The first 10 rows are patterns. Each new row is the sum of 2 different patterns, raised or lowered, with some noise. Before adding, each is slid sideways (what falls off one end comes back at the other) and multiplied by a number that may be negative. Names go in the order of the patterns.
In the rows, zero is written as 128.
Some rows, each with the names of its patterns after it:
[113 123 119 166 102 126 154 116 137 166 109 105 125 130 125  77 167 139
 147 144 126 143 104 141 150 118 149 111  95 114 138 126 107 164 136  93
 110 130 161 172 117] -> (1)
[117 140 164 125 126 155  72 135 104 119 132  92 121 132 133 131 129 166
 164 152 142 123 141 155 118 127 163 139 147 187 167 150 126 153 133 102
 132 118 116 144 134] -> (0)
[118 164 129 153  97 143 115 119 134 131 152 133  91 140 109 117 139 184
 106 133 121 150 111 103 110 137 121  73 108 146 152 120 136 128  95 128
 135 115 116 135 106] -> (8)
[168 143 130 123 116 135 157 120 121 133 118 109 117 140  93 122 182  88
 162  63 130 148 132  93 143 129 112 156 174 127 134 157 124 135 116 148
 112 175 109 155 109] -> (7)
[129 134 122 134 132 128 132 116 117 120 119 128 101 147 110 128  75 146
 128  93 160 148  83 102 133 145 130 104 135 137 111 163 154 115  95 146
 140 107 131 114 151] -> (9)
[160 127 127 132 139 152 197 116 145  97 125 104 115 110 127 129 141 132
 148 126  65 109 137 112 134  94 126 114 147 117 162  93 132 107 105 140
 110 124 163 142 180] -> (3)
[137 125 119 146 158 185 123 113 125 152 130 166 124 151 118 127 101 100
 152 135 134  96 126 138 145 129 142 164 115 128 117 137 102 138 162 136
 107 131 109 133 127] -> (6)
[119 130 159 131 135 132 137 133 124 135  94 137 132 135 141 125 107 145
 143 126  95 122 126 101 109 174 141 157 136 123 137  90 156 133 139 137
 146 134 125 145 137] -> (2)
[145 125 163 137 108 133 158 163 126 112 127 150 120 133 123 137 127 105
 137 125 160 104 142 119  93 135 147 119 119 127 172 151 178 114 161 120
 139 102 140 155 137] -> (5)
[103 141 141 137  89  88 130 115 138 108 142 111 153 149 127 149 112 125
 104 109 120  98 114 108 133 131 140 147  88  86 164 139 121 121 147 170
  98 140  94 118 131] -> (4)

New rows. What belongs after each?
[109 127 118 128 113 107 141 136 141 123 135 103 126 107 120 152 167 124
 106 126 127 133 104 140 111 146 123 101 146 120 125 116 163 144 109 129
 129 135 128 134 114] -> (6) (4)
[140 174 140 140 153 155 171 155 134 158 142 126 113 131 149 131 132 129
 135 138 143 108 137 122  76 118 122 165 105 140 154 111 151 161 120 127
 147 162 127 175 131] -> (0) (5)
[121 133 181 157 141 131 143 158 132 141 132 125 129 151 165 129 121 162
 147 146 112 136 134 128 126 162 146 155 150 147 152 126 155 158 137 157
 150 173 130 151 164] -> (9) (2)
[118 135 122  90  96 138  59 110  82 103 103  61 105  99 125  87 113 118
  97 124 126  90 101 116 128 117 159  98 138 129 136  95 106 139 111  98
 103 120 101  98 110] -> (0) (5)
[141 137  83 105  63  70  86  89 113 112  88  60  68 111  84 115 105 104
  77 117 121  83 129 101 100  65  84  81  76  83  86 102  96 120 138  98
  55 124 109 108  93] -> (6) (4)
[193 168 142 123 166 159 137 154 120 154 157 139 149 150 149 157 157 166
 113 154 158 123 145 116 135 152 147 163 140 160 173 151 164 161 164 162
 146 157 148 148 177] -> (1) (0)
[115  74  74 144 112  81 109 129 138  92 132  89  92 138  90  79 147  93
 124  74  93  97 142  81 117 105 114  95 107 120  73 108  83 103  88  97
  65 107  93 124  90] -> (7) (4)
[130 147 163 165 147 179 161 142 144 188 157 136 177 138 187 157 148 146
 158 114 155 175 142 115 154 132 142 144 156 163 161 181 119 163 136 185
 134 139 144 157 154] -> (7) (6)
[121  90 155  81 135 140 111 118 159 101  94 114 107 102  66 143 125 110
 145 101 130  47 147 136  76 163 116  45  82 131 128 100 127 129  92  84
 149 170 146  77 119] -> (1) (9)
[134 132 140 137 136 151 120 141 135 148 134 127 135 159 133 137 127 151
 157 127 142 119 146 156 159 144 138 140 133 118 160 133 155 125 147 117
 137 163 141 149 114] -> (6) (4)
[119 120  53 131 115 106 143 140  92 132 144 107  82  98 123  75 126 140
 140 123 148 117 120  71 129 120 145 114 123 119 103 111 107 109  89 138
 154  89 140  73 119] -> (7) (2)
[ 81 101 130 160 141 159 147  86 126 115 173 145  95 113 102 132 166 119
 140 158 142 147 179 104 102 111 114 158 112 131 128 149 147 110 104 128
 129 178 125 145 131] -> (1) (4)
[ 97 120 107 134 128 137 143 172 112 154 104 152 120 108 125 162 145 141
 155 169 151 124 157 145 117 126 146 124 101 164  92 189 160 109 123 174
  70 133 121 101  98] -> (0) (7)
[ 90 133  70 120 120 100  62  92 103 103  66 130  97 120 120  97 122  92
 121 117 114 124  58  97  74 146  99  72 129 128  66  88 114 117 114  95
  89  82 100 129  86] -> (1) (7)
[109 120 129 155  92  85 132 123 119 122 137  76 135 112 145 120 121 127
 100 104  90  93 145  97 144 134 118  79 114  88 149 108 128 137 147 142
 107 177 116  99 102] -> (8) (4)
[140 151 191 149 171 184 136 121 137 176 171  88 180 166 170 154 124 180
 122 180 177 137 184 129 115 131 183 171 132 190 152 132 128 161 169 178
 140 126 157 145 199] -> (1) (4)
[ 89  96  68  83 129 113 105 108 124  78 129  98 102  90 105 100  96 141
 128 138 111 140  98 104 119 118 140 149  76 130  82 100 110 150  83 116
 104 134  99 104  96] -> (8) (3)
[110 128 164  70 126 107 109 103  74 134 148 133  70  97 125 116 124 106
 150 101 149 116 141 132 116 149  97  93 121 106 116  71 112  85 144 112
  94  78 176 124  95] -> (5) (4)
[ 85 118 126 152 134 140  45 162 102 168 105 156 159 151 139 122 140 128
  89 132 211 173 115 125 121 178 119 144 101 146  92 142 130 144 171  95
 151 121  64 118  89] -> (3) (5)
[102 151 131 134 124 104 124 124 129 136 133 123 100 135 117 134 112 126
 133 148 117 129 154 134 112 104 129 100 125 142 126 125 127 118 128 141
 126  82 117 105 124] -> (8) (2)
[147 144 179 196 128 142 155 154 190 138 178 201 160 171 187 149 152 149
 162 176 124 200 201 195 180 153 182 142 154 178 143 170 153 133 142 171
 176 140 186 179  96] -> (1) (0)
[ 97 131 146 133 138 160 155 174 197 129 128 151 152 119 173 142 141 185
 139 144 132 162 178 156 122 139 151 157 113 126 152 121 148 126 129 136
 152 141 142 116  95] -> (0) (6)
[179 187 121 177 112 169 165 168 189 178 125 164 153 151 161 209 160 163
 158 177 148 136 134 170 124 110 140 180 188 147 144 168 137 153 136 140
 142 140 118 184 199] -> (8) (2)
[ 92 116 135  82  82 101 155  98  84 103  53  93  47 107 101  84  86 122
  92  71  90 146 121 132 104  97 100 118 100  81  97  53 118 154 130  92
  97  80 105  58 113] -> (0) (6)
[ 86 128 137 132  84  86 110  96 164  99 100 107 113 137  80 116 130  84
 110 157  95  90 106 111 104  60 137  79 126 119 106 123  83  94 135 109
 122  61  73  94  87] -> (1) (2)
[132 115 113 132  96  43 152  70 128  91 103 121 136 102 108 100  83  70
  98  96  86  93  99 146  89 142  40 136  71 119  77  98 126 118  90 113
  71 109 125 145  99] -> (8) (7)
[202 155 163 152 167 132 205 158 180 187 158 174 173 138 133 123 126 176
 158 167 157 141 106 159 145 206 158 191 177 173 136 170 151 163 136 173
 226 184 153 179 184] -> (8) (3)
[ 93 111 116  99  93  79 130  83  96  98 110  67  78 145  97 121  61 114
 112  61  91 110 110  71 139 161 115 101 134 142 120  76 100  95 137  88
 149  88 135 126 113] -> (8) (7)
[119 119 124  98 111 101 107  79 145 119 134 111 114 140  94 129  83 110
 134 105 115 109 128 110  98 107 120 124 113 124 113 146 127 121 114 128
 112 110 131 112  92] -> (5) (4)
[ 48 126  98 138 136  77 102  78 115 107  64 134  75  84  88 105 110  67
 123  99  86 101  97 133 132  95  75 103  74 120  74  81 129  87 118 145
  82  91  99 110  89] -> (1) (4)
[140 143  97 137  95 104  98 150 152 129 135 131 138  64 121 104  94 129
  79 130 115 158 129 153 119 135 119 104 127  99 101 178 162 134 136 127
 127 107  97 164 163] -> (3) (4)
[149 163 145 173 155 141 118 157 169 131 162 133 183 131 170 133 171 140
 146 159 146 152 144 130 159 131 169 140 166 112 166 174 124 154 192  98
 167 158 158 156 150] -> (7) (9)
[131 111 123 140 163 152 184 113 167 134 136 146 123 129 155 183 220 139
 132 142 150 136 129 224 120 181 121 135 141 118 116 132 170 182 139 167
 131 102 112 163 108] -> (3) (4)
[139 116 106 149  57  62  70 107  97  84  73 108 102 128 100 171 113 133
 101  84 130 119  97 138 151 165 151 161 143 129 116 151 174  76 127  76
  94 102 104  86 119] -> (0) (3)
[139 159 129 132 158 142 108 122 178 120 152 125 168 121 147 148 149 158
 100 132 138 142 134 127 133 110 145 152 144 153 119 104 164 173 141 153
 137 181 114 146 123] -> (8) (4)
[ 98  86 119 110 150 134  59 114  90 124 122 150  78 111  93 102 105  89
 101 109 124  56  65 118 146 101 131 107  82 101 116 103  84  91  50 106
 152 115 112  80  93] -> (8) (6)
[111 105 101  92  91  83  87 123 107 126  64 118 108  88 102 114  91 106
  52 104  84  72 107 153  83 107  96 138 103  88  91 103 102  68  76 115
 138  97 115 130  92] -> (0) (8)
[119  80  87 108 105 110 109 123  39  78  89  87 115  67 110  92 120 120
 104 138 111 111  94  86 104  95  85  89 125 112 117 153  98  85 125 125
 101  82 118 125  73] -> (0) (4)
[105 100  67  90  94  71  95  62 103 102  89  74  79  95 102  96  73  88
  83  89  86  77 118  74  93  41 114  87  80 132  98  50  80 103 103  72
  64  69 104  68 120] -> (9) (5)
[152 173 140 131 150 131 135 162 157 170 117 140 114 143 115 146 117 124
 136 131 146 103 140 150 129 159 123 146 122 146 116 137 142 167  95 112
 146 132 121 118 161] -> (3) (4)
